The rows of a group lie close to one hidden flat surface of 6 dimensions, which may be shifted away from zero. Surfaces can cross.
(in the rows, 128 means zero)
Some rows, each with its group after it:
[141 148 103 152  75 159 168 155 132  67 147 186  88 142 105]
j_301
[111 159 147 149  83  67 117 155 120 154 160 133 151 127 132]
j_315
[127  92 102 158 165 116 121 138 149 175 109 166 139 123 210]
j_301
[123 107 144 135 141  90 119 104  99 175 146 140 128 155 147]
j_315
[171 138 148 124 123 143 148  61  95 143 130 146 135 148 141]
j_725
[127 109  80 122  98 120 160 146 165  97 134 154 114 117 173]
j_559
[ 94 136 107 171 145 133 133 162 158  93 118 112 121 155 133]
j_153
[149 133 145 140  86  73 128 152  96 179 162 165 150 124 108]
j_301
[125 143  95 163  60  79 107 181 141 141 130 149 170 125 169]
j_315
[ 57  96  99 149 178 112  31 215 134 140  77  26 167 136  76]
j_163
[145 152  81 112   9  65  91 176 131 129 132  95 204 100 120]
j_315
[ 66 109 125 148 193 159  87 159 152 107  92 101  92 138 119]
j_725
[141 123 109 154 117 125 160 128 137 124 137 154 128 140 158]
j_153
[145 124  90 164  71 143 152 162 116 104 142 199 104 150 118]
j_301
[134 127 124 119 119 138 146 118 136 114 134 152 108 124 146]
j_725
[140 113 124 144 124  63 150 142 117 170 154 104 176 152 127]
j_153
[166  75 141 119 177 123 152  95 100 197 137 179 122 122 153]
j_559
[ 98 155 181 154 133  94  90 123 104 172 142 141 134 139 130]
j_163
[136 177 164 167 143 146 142 116 119 125 130 143 129 142 120]
j_559
[133 123 110  95 142 196 126  76 124  68  88  76 110 150 104]
j_725
[148 101 107 110 118 158  80 115 104 146  89 136 138 121 132]
j_153
[153 106  93 115  93 126 105 110 114 138 108 125 153 136 155]
j_163
[173 140 127 137  54  74 168 108 115 163 172 194 148 133 183]
j_315
[ 87 144 124 142 113 106 112 174 159 114 134 129 117 119 134]
j_725
[136 159 148 125  62  58 127 136 105 155 168 133 163 124 124]
j_315
[ 92 152  85 183 111 165 108 164 168  73  95 146 113 143 168]
j_153
[170 123 134 106 130 150 142  87 106 135 121 123 141 129 114]
j_559
[129  85  59 131 136 154 118 161 154 108  92 109 140 128 135]
j_163
[114 122 110 152 154 163 108 109 129 115  89 115 122 158 151]
j_725
[100 140 126 162 122  98  99 195 143 149 129 137 147 111 127]
j_315
[110 153 115 163  88 107 117 155 147 120 132 143 138 137 162]
j_725
[115  37  81 135 197 134  77 141 122 179  78 114 141 145 162]
j_559
[142 192 150 106  60  98 171 128 149 101 173 133 137  96 121]
j_301
[ 89 111 131 179 201 155 129 154 149 124 111 144  95 150 144]
j_153
[127  99  83 138  95 105 104 129 125 139 115 130 150 150 176]
j_315
[ 85 162 119 117 138 148 124 142 188  66 113  75 117 105 136]
j_301
[112 190 180 130 121 138 165 132 142  83 161 126  91 119  81]
j_153
[144 170 137 162 102 104 235 124 156  92 183 165 114 145 149]
j_153
[ 90 181 144 196 129 125  88 135 124 116 107  93 150 178 134]
j_725
[105 147 130 176  92  94 104 196 115 139 144 154 134 144  96]
j_301
[111  97  86 151 147 128 101 173 140 137  99 109 147 130 131]
j_163
[ 96 114 141  99 138  95 143 161 155 123 161 117 101  99 108]
j_559
[112  85 155 157 236 153 101 121 105 178 100 132 120 145 125]
j_559
[115 132 120 114 134 162 123 126 137  90 112 100 111 126 106]
j_163
[106 147 164 137 171 153 162 129 147 103 144 146  78 123 111]
j_559
[141  78  56 140 132 156 124 132 150 121  88 154 125 135 192]
j_301
[167 121 121  79 115 163 173  96 128  95 137 128 108 108 102]
j_163
[127 100 164 125 209 143 146 132 122 159 140 152  96 116  99]
j_163

New rows, each followed by its group:
[133 162 138 109  81 121 162 128 146  93 162 150 105 105 127]
j_725
[114  87  97 182 174  90 156 156 142 158 131 118 151 173 164]
j_153
[147  84 116  37 102  82 106 122 102 158 141  55 167  98  70]
j_559
[102 191 148 182 106 141 141 158 155  91 140 181  99 125 151]
j_153
[159 192 125 136  41 122 141  90 117  89 135 109 161 155 133]
j_725
[ 94 100 116 156 193 163 125 143 146 108 102 116 103 152 129]
j_153
[115 143 109 143 112 152 113 141 141  98 108 126 122 131 129]
j_153
[143  93 138 104 162 110  86 189 114 202 116 130 166  63  72]
j_315
[170 136 117 140 103 133 171 102 131 130 139 182 131 131 173]
j_559
[109 154 101 113  90 144 125 150 160  67 119  82 130 115 107]
j_301
[169 132 121 110  87 130 136 100 109 135 137 150 140 118 131]
j_153
[132 152 179  93 115 112 105  91  90 148 144 103 134 126  90]
j_163
[ 93 142 159 124 166 163 106 112 125 105 117 105  93 136  99]
j_163
[128 130 104 147  87 105  96 142 125 142 117 126 161 138 158]
j_163
[131 123 195 102 197 137 136  99  95 158 146 113 111 119  67]
j_559
[181 119 112 103 110 149 169 148 144 133 139 194 121  65 125]
j_315
[ 93 137  98 157 129 116 107 163 177 116 103 111 147 120 185]
j_301
[154 142 136 113  97 132 127  82 103 123 127 107 150 141 119]
j_725
[148 124 180  91 164 154 128  92  94 149 133 140 103 110  77]
j_153
[150 157 157 101 109 141 153 104 116 110 151 132 117 114  87]
j_153
[124 122 124  84 140 154 119 112 128  96 114  69 125 124  80]
j_559
[131 126 135  89 106 118 121 110 111 117 137  88 133 129  94]
j_315
[ 93 155 129 156 128 129 119 184 159 105 127 141 114 112 121]
j_315
[181 120 114 123  81 107 160 128 127 159 150 193 141 101 164]
j_315
[120 151 172 156 138  93 137 150 122 163 161 161 129 119 120]
j_163
[ 98 130 179 146 186 109 104 182 128 177 135 137 122 103  85]
j_315
[ 98 153 166 123 160 142 107 119 118 114 123  83 116 138  77]
j_725
[184  94  81  94  89 151 133  90 110 124 105 141 142 129 149]
j_153
[172 124 114 108  92 148 177 110 125 110 146 175 107 116 131]
j_301
[116 122 118 114 114 106  95 156 125 137 121  87 157 122 104]
j_301
[158 116  92 117  76 129 140 136 125 117 130 147 135 130 132]
j_301
[124 146 123  74 117 182 125 111 132  51 112  66 108 117  56]
j_153
[ 87 130 134 133 138  96 145 173 162 122 157 139 100 113 135]
j_559
[ 62 171 179 123 137 103  82 170 130 113 143  55 128 118  52]
j_725
[106  89 115 121 122  75  68 117  90 175 117  78 165 172 139]
j_315
[192  93  71 132  42 117 139 138  88 146 138 194 145 146 129]
j_301
[121 147 143 155 125 120 154 145 144 129 154 183 104 124 151]
j_315
[125 115 112 121 112  92  94 148 128 161 120 100 170 116 136]
j_301
[104 160 156 141 162 190 141 127 148  79 119 155  68 123 113]
j_153
[102 117 158 102 171 158  70  85  98 131  99  83 111 142  96]
j_163
[115 133 121 128 139 125 129 134 163 121 119 122 134 110 163]
j_301
[189 102 136 112 129 113 154  83  93 188 141 165 149 123 145]
j_559
[ 86 180 141 155 104 119 106 156 141  92 127  93 136 141 114]
j_725
[ 77 125 182 118 178 105  98 113  99 143 142  80 105 159  83]
j_315
[100 159  93 121  65 131 123 133 154  52 121  82 124 152 133]
j_315
[156 106 101 122  86 116 124 140 111 142 131 147 143 128 123]
j_301
[134 123  96  92  86 134  80 128 113 110 100  67 164 128  91]
j_153
[121 143  70 142  34 117 100 185 130  81 121 112 152 143  99]
j_301
[155  91 108  74 158 165 159 127 132 103 122  95 117 100  65]
j_163
[142 118 164  97 148  91 144 111  94 162 157  79 151 130  66]
j_153
[ 91 178 193 177 123  50  77 166 101 192 152 110 174 142 105]
j_725
[ 87 156 207 193 224 139 106 111 102 165 122 132 109 169 113]
j_725
[ 83  85 118 123 206 165  83 158 138 120  88  90 103 124  95]
j_315
[135 134 110 186 112 116 148 147 146 147 136 209 125 136 205]
j_163
[ 94 151 142 133 142 142 115 149 136  94 125  87 118 130  81]
j_153
[158  45  82  90 159 114 122 107  98 156 107  54 171 152 106]
j_153
[181 118 112 108  82 119 135  99 103 156 133 160 150 121 144]
j_153
[121  73 128 142 220 178 111 117 116 152  91 151  91 141 139]
j_153
[135 143 138 129 121 156 132 121 128 114 122 154 107 121 127]
j_153
[ 66  83 119  94 177 109  91 180 148 126 120  59 109 111  89]
j_559
[162 139 105 127  68 124 128 118 121 130 130 153 147 125 150]
j_153
[138 121  94 149 114 101 170 142 144 117 140 106 147 158 142]
j_153
[123  93 148 123 157  92 100 126  96 193 135 125 138 134 124]
j_315
[128  73  93 121 164 143  98 143 122 147  95  99 144 129 122]
j_163
[103 123 140 123 160 124 117 144 120 118 124  66 134 141  76]
j_153
[159 121 103 140  56  93 123 159  94 155 146 168 154 141 113]
j_301
[115 142 115  94 118 138 128 125 157  87 118  76 135 102 123]
j_301
[117 155 174 162 146  85  81 142  93 191 129 100 179 140  96]
j_559
